The rows of a group lie close to one hidden flat surface of 11 dimensions, which passes through zero. Surfaces can cross.
In the rows, 128 means zero.
Some rows, each with its group after it:
[126 125 129  80 160 129 102 144 144 149 136 106 151  81 130 149 148 145
 132] | botar
[151 115 105  92 142 116 148 138 190 140 189 100 141 109 154 172 129 149
 134] | Mipid
[ 89 165 120  94  65 123 119  90 116  48  67 106 179 169  91 108  82 118
 165] | zodaz
[125 109 146 157 145  99 140 176 122  99 182 123 138  90 117  92  76 119
  78] | votu
[ 60 125 118 186 121  41 103 105 106 162 112 110  96 160 117  90 192 159
 100] | rez
[175 175  78 123 153 152 109 138 131 127 101  83 157 103 109 177 140 123
  77] | votu
[141 128 144 163 132 120 113 113 136 145 111 100 132 150 136 117 143 138
 130] | rez
[171  94 181 113 118 172 157 137 146 118 164 135 121 155 126  91  67 113
 221] | kivu
[148 154 136 127 109 151 130 113 124 138 115  98 122 162 130 116  49 104
 109] | zodaz
[119 127 138 127 147 106 123 121 131 158 161 126 108 130 137 109 107 127
 101] | botar
[164 103 167 112 125 114 146 132 126  61 153  81 137 109 113 131 154 161
 181] | kivu
[ 67 125 129 142 133 112 138 115 155 142 143 129 146 152 121 146  97  91
 116] | Mipid
[159 144 105 126 137 102 140 148 114 152 155 101 107 124 117 102  84 156
  69] | botar
[107 128 111 120 117 114 128 115 136 109 133 146 143 133 123 114 141 131
 145] | votu
[ 81 123 106 147 103 107  76 127 195 107  82  67 206 131 134 145 168 146
 181] | rez
[167 159 114 109 194 107 177 104 125 169 210 134  97 172  45 124 120  96
 119] | zodaz
[153 132 138 123  95 139 119 113 127 114  90  87 126 146 135 122 136 157
 166] | kivu
[138  85 185 132 111 159 111 143  90 140  71 131  95 112 153 117 170 162
 180] | zodaz
[182 148 105  86 175 173 116 146 171 142 144 113 173 112  95 150 121 106
 166] | votu
[197 106 164 188 108 153 133 124  92 169  94 147  74 169 172  84 130 161
 131] | rez
[109 118 133 130 121 138 111 137 124 130 126 144 103 102 157 120 131 117
 126] | botar
[110 126 131 116 130 103 114 106 112 139 124 134 108 129 132 117 173 150
 135] | zodaz
[108 146  79  95 106  95  98  92 155  99 144 156 166 110 180 113 161 152
 124] | votu
[ 75 124 125 129 104 115 119 129 135  84 118 126 151 126 110 120 125 109
 156] | rez
[ 73  76 143 136 147 109 157 156 132 196 153 141  76  95 164 185 160 143
  95] | zodaz
[141 131 136 131 173 110 119 130 144 116 191 162 163 100 131  89 114 108
  97] | botar
[116 142 116 123 148 132 113 120 137 118 135 144 156 117 111 134 149 105
 127] | kivu
[176 160 108  61 133 133 140 115 101 149 169 118  41 113 132 121 119 142
 113] | botar
[133 133  85 137 116 104 128 146 131  69 146 143 161 108 106  99 156 142
 148] | rez
[174 144 108  96 130 110 190  84 101 128 181 165  83 155 136 152 139 147
  90] | Mipid
[149 154 135 139 126  99  99  81 113  82 125  70 111 139 112 113 198 143
 153] | kivu
[103 121 128 110  95 118 138 139 110 103 131 105  74 103 142 131 118 137
 134] | botar
[ 82 148  98 101  87 133 127 140 102 112 123 119  53  93 145 138 114 112
 110] | botar
[ 59  94 141 140  81  92 138 137 141  69 146 141 143 118 151 100  93 133
 140] | votu
[153 122 169 107 176 116 129 148  82 124 132 106 127  92  77 128 154 149
 106] | zodaz
[ 61 121 120 130 124  94 138 134 107 151 110 117 105 123 114 173 153 131
  88] | votu
[173 156  81 140 114  85 173 128 109 119 127  99 141 181  74 120  99 175
  81] | rez
[117 128 110 193 141 159 112 163 119 150  97 129  95  99 124 159 171  93
 102] | votu
[135 142 121 114 110 121 150 131 119 127 103  83 122 146 101 155  98 143
 112] | votu
[130 151 110  85 144 131 143 103 154 108 129 110 191 151  76 176 128 115
 154] | Mipid
[165 150 105 150 143 140 121 104 113 106 139 168 116 126 120 108 201 113
 150] | kivu
[134 127 124 111 126 120 123 131 134 140 129 107 116 118 146 145 136 151
 115] | votu
[231 139  90 134 114 105 168 140 106 129 177 124  61 153 119  66 123 188
 125] | rez
[141 103 158 138 111 132 151 122 152 145 126  85 115 162 141 153 120 148
 167] | Mipid
[115 124 135  77  91 125 147 181 118 102 102  51 123 114  69 127  55 156
 165] | zodaz
[125 133 120 118 128 141 144  87 128 183 110 125  89 151 170 205 172 136
 112] | kivu
[ 74 119  88 138  88 119 140 156 167  71 141 121 153  95 169 174 109 118
 110] | Mipid
[115  92 174 158 138 103 142 146 104 109 130 133 144 102 139 133 128 144
  84] | kivu
[132 149 144 108 120 160 102 122  89 115 120 116  51  91 140 123 144 104
 129] | botar
[135  83 206 177 165 138  95 148 130 114 124  97 147  87 140 130 171 122
 147] | Mipid
[127 156 128 149 123 172 122 101 105 137  66 139 130 151 131 181 143  93
 107] | Mipid
[167 174  90  89 122 185  89 151 106 173  21  64 128 101 123 187 124 154
  92] | Mipid
[133 108 150 180 129 120 139 126  92 106 106 146 123 134 122 134 191 140
 124] | botar
[118 118 139 145 160 156 108 122 167 159 132 124 145 114 162 162 157  99
 138] | Mipid
[141 163 129  96 145 152  89 147 113 147  94 116 150 122  91  81  63 112
 119] | Mipid
[175 114 111  92 114 154 156 149 126 121 117 143 126 109 145 168 148 172
 146] | botar
[176 136 171 151 164 130 140  77  74 158 134 176  90 178 106  96 170 122
 127] | Mipid
[ 70 138 147 166 122  98 124  93 126  99 121 128 155 156 130 140 128  94
  92] | kivu
[186 155 150 135 161 112 179  75  95 142 138 118 135 202  76 148 114 131
  95] | rez
[ 92 133 110 134 123 130  99 150 137  97 108 127 161  92 126 126 128 109
 116] | votu
[158 111 137 195 112 137 157 142 109 131 111 164 135 144 166 133  95 134
  69] | rez
[117 120 143 103 123 132 165 142 123 168 130  91  90 144 109 165  72 129
 119] | zodaz
[197 103 150 165 140 133 180 153  86 111 145 176 137 129 122 115 112 149
  86] | kivu
[103  88 184 107 187 136 117 144 121 171 121 176 197 107 121 133 129 130
 119] | kivu
[115 132 121 100 197 104 144 104 131 186 185 149 110 123  99 170 182 116
 114] | zodaz
[157 141 144 137 144 152 102 137 133 162 184 119  36 115 147  62  95  93
 145] | kivu
[183 140 113 163 126 172 152 148  97  90 108 169 138 107 145 164 129 113
  75] | botar
[140 165 146 103 160 154 136 109 102 196  89 107 137 163  98 171  70 107
  56] | rez
[129 108 137 135 163 119 127 170 124 155 163 135 110  93 112 105 125 129
 108] | votu
[136 135 132 142 126 158 112 142 135 104 106 129 159 118 128 126 111 101
 127] | zodaz
[148 135 117 135 147 147 134 131 130 141 134 149 136 134 111 137 140 112
 139] | zodaz
[ 66 146 114 119 143 110  95 122 149 123 121 105 162 110 107 140 140 103
 121] | rez

New rows, each followed by its group:
[115 143 120 108 136 135 118 143 112 102 149 134 105  73 140 130 120 102
  87] | botar
[149 123 125 134 119 151 144 154 132 113 153 143 121 116 134 116  90 111
 137] | kivu
[112 151 113 107 149  91 110 132 116 175 109 101 157 145  90 109  88 143
  73] | kivu
[163 133 125 164 140 102 134 134 126  98 168 118 125 122 128  99 135 133
 100] | rez
[119 151 109  99 128 123 132 118  96 137 140 121  60 110 122 147 149 125
 104] | botar
[147 130  98 146  76 154 164 138 155  82 142 159 134 150 151 125  77 109
 150] | rez
[124 164 150 116 171 133 125  73 126 133 136 136 166 144 129 166 118  82
  63] | zodaz
[133 115 140  96 126 185 124 163 128 160  84  99 112  74 182 217 101 132
  83] | botar
[190 105 155 188  89 143 165 136 147 128 132  96 108 171 191 128  59 145
 105] | rez
[ 29 133 127 115 130 105 130 110 139 149 156 136  98 114 155 168 115  79
  82] | botar
[158 136 101  74 159 104 153 146 150 129 177 106 158 119  76 133 114 157
 138] | votu
[125 111 163 162 105 144 151 116 104 125  80 109 109 158 133 176 154 129
 140] | botar
[158 133 145 103 173 142 116 129 118 181 100  82 135 116 106 176 147 143
 105] | Mipid
[ 64 119 149 143  82 105 129 105 149  98 144  94  91 147 155 120 108 102
 167] | kivu
[138 148 118 108 134 121 124 122 110 143 147 122  79 124 123 110 129 133
 116] | botar
[112 155 119 129 127 128 104 153 120 118  88  89 167 136  69  98  58 106
 111] | Mipid
[ 97 110 121  84  96 109  92 143 135 123 104 119 136  98 156  89 133 180
 163] | votu
[ 72 148 133 130 107 120  95  82 119  66  92 151 176 136 130 118 148  94
 134] | zodaz
[121 135 167 175 153 177  84 102 143 157 118 175 148 162 129  73 107  50
 161] | Mipid
[128 135 126 151 131 100 145 119  97 116 145 149 108 132 123 121 139 128
  74] | Mipid
[166 124 146 120 136 146 113 147  89 105 110 114 100  82 126 127 176 151
 136] | botar
[102  84 175 185 108 154 138 164 142 102 128  96 102  97 182 170 102  96
 113] | votu
[ 73 146 101 160 118  93  98 127 106 179  82 160 136 159 116  75 107 132
  78] | kivu
[ 75 151  89 129 136 111 102 113 139 131 143 168 141 127 113  95 141  91
 126] | botar
[117 156 114 103 112 130 139  69 125 117  96 118 147 170 126 180 150 127
 133] | votu
[ 91 116 167 106 143 158 101 131 140 114 139 127 124  76 168 153 114  81
 121] | botar
[ 90 123 122 100 112 104  99 109 134 113 107 119 142 113 150 133 158 155
 140] | zodaz
[126 144  83 176 138 134 117 135 183 157 137 123 154 141 145 146 130 105
 108] | Mipid
[148 141 115 104 164 117 129 137 133 112 170 108 123  85 119 161 153 124
 101] | kivu
[160 147 106 128 130 148  69 148 105  68 107 154 143  83  99  48 188 128
 189] | botar
[116 130 157 128 167 128 107 102 131 142 105 119 175 133 114 164 162 116
 124] | rez
[120 113 175 152 131 112 132 134 109 161  95  77 112 166  94 117 114 144
 131] | Mipid
[130 142  98  81 135  76 119 120 116 200 122  64  81 143  91 119 161 200
 125] | rez
[ 98 119 129 152 144 105 150 127 118 226 104 107  85 151 147 192 123 142
  39] | botar
[118 115 106 157 146 143 133 165 142 167 140 174 113 109 131 136 161 114
 130] | zodaz
[ 89 103 155  97 124  80 198 109  83 124 143 155 106 151  94 167 150 159
 123] | rez
[159  98 205 134 166 131 137 110 113 108 146 115 139 124 116 141 169 133
 152] | Mipid
[ 65 125 155 108 129  62 176  75  83 141 142 162 118 185  83 126 121 134
  99] | votu
[ 34  99 166 161 115 130 130 137 110  94  92 159 158  97 150 177 129  86
  95] | zodaz
[154  97 137 119 162 117 166 168 141 139 172  80 107  97 104 179 151 157
 133] | votu
[125 122  94  97 114 141 119 124 187 179 159 149 112 126 193 127 110 136
 151] | votu
[151 127 140 133 127 138 127 156  92 103  91 130 162 117  97 113 115 141
 113] | rez
[131 138 188 147 126 151 134 110  78  93 120  99  66 119 133 156 126  82
  97] | botar
[113 181  89 167 126 138 114 112 148 185  92 104 157 174 134 153  50  83
  33] | rez
[145 139 162 118 163 140 108 128 103 134 110 115 154 114 102 118 107 116
  97] | votu
[182 167 122  83 122 206 105 139 119 189  88 120  81 138 136 104  45 100
 133] | rez
[135 166  97  91 110 169 130 108 131  91 116 176 156 139 124 132 105  90
 146] | Mipid
[124 159 101 151 102 129 154 142 119 135 105  87 119 143 139 182  56 118
  29] | Mipid
[157 128 154  90 156  95 140 138  72  82 140 108 138  90  79 120 145 168
  95] | Mipid
[126 111 147 142 122 115 153 112 122 112 134 132 135 136 146 156 133 140
 101] | zodaz
[ 98 156 119 109 134 129  79 115 113 125  87 132 154 111 119 123 143 117
 112] | zodaz
[112 101 175 165 111 106 122 123 106 115 110 128 124 141 140  97 134 147
 136] | kivu
[150 120 165 126 115 128 138 128 129 112 124  80 131 145 127 118  80 140
 136] | kivu
[169 125 116 140 151 129 147 166 120 125 148 127 126 117  91 124 128 135
 124] | zodaz
[ 88 129  95 129  90  77 148 106 125 122 131 105  80 145 134 145 167 159
 129] | kivu
[151 131 188 150 188 141 105 111  95 113 144 122 113  93 132 126 162  87
  96] | botar
[ 95 179  59  75 126  72 110 116 140 101 148  91 165 125  69 105 128 145
 119] | zodaz
[125  93 170 103 157 146 133 163 117 141 112  99 126 106  69 145 156 143
 192] | votu
[168  95 127 166 133 168 156 172 126 128 115 167 137 123 113 142 156 128
 157] | zodaz
[133 100 175 178 140 153 104 132 155 161 131 114 111 107 215 143 116 113
 100] | rez
[144 131 123 115 181 117  96 108 127 213 128 113 102 114 140 142 192 156
 104] | rez
[139 167  87 122 125 143 144 109 112 144 120 150 106 147 119 153 122 108
  93] | botar
[135 112 118  92 131 105 150 125 150 115 187 156 130 119 136 112 134 150
 150] | botar
[135 111 163 162 167 103 131 130 118 219 127 108 105 143 142 141 133 153
  61] | botar
[153 110 138 156 119 116 158 116 119 127 100 123 150 175 102 143 176 172
 161] | botar
[ 67 100 100  93  78 171 108 160 151 131  99 175 108  72 199 158 150 125
 177] | botar
[115 124 161 172 132  75 162 115  89  60 162 115 122 133  91 127 141 126
  95] | botar
[118 130 122 151 105 135 147 103 108 104 117 162 108 141 153 160 159 118
 110] | Mipid
[116 143 104 125 126 118 118 148 129 158 140 123 107 130 113  83  73 116
 103] | kivu
[122 139 153 104 141 124 113  95 111 136 106 117 144 126 148 147 124 131
  89] | votu
[ 91 121 121 164 111 108 147 122 143 126 142 136 124 148 141 138 119 113
 114] | Mipid
[148 122 129 137 127 104 161 124 105  71 138 135 139 155  50 105 182 151
 197] | votu
[155 128 123 137 145 145 164  93 165 127 165 138 138 141 166 199 155 110
 119] | Mipid
[ 93 118 138 157 123 128 122 124 131 134 102 132 123 131 144 149 153 115
 124] | Mipid
[149 141 113 105 130 111 125 142 128 136 141  89 114 118 118 114 119 152
 120] | rez
[139 160 173 118 169 146 120 118 104 140 124  86 138 121 116 149  50  79
  46] | zodaz
[164 109 161  84 126 171 126 140  86 138  76 155 127 124 109 121 152 162
 186] | rez
[144 118 137 132 154 102 127 144 144 119 172 126 157 115 126  99 101 137
 101] | botar
[188 153  99 171 135 145  86 147 160 137 126  94 144 117 160  96 106 128
  96] | rez
[103 118 147 150 141 112 121 135 126 110 144 128 145 117 115 108 128 112
 121] | Mipid
[179 184 104 101 192 153 107  90 148 154 135 125 193 128 122 175 126  96
  62] | zodaz
[120 157 107 113 122 133 133 120 114 142 105 129 130 143 108 143 101 112
  93] | Mipid
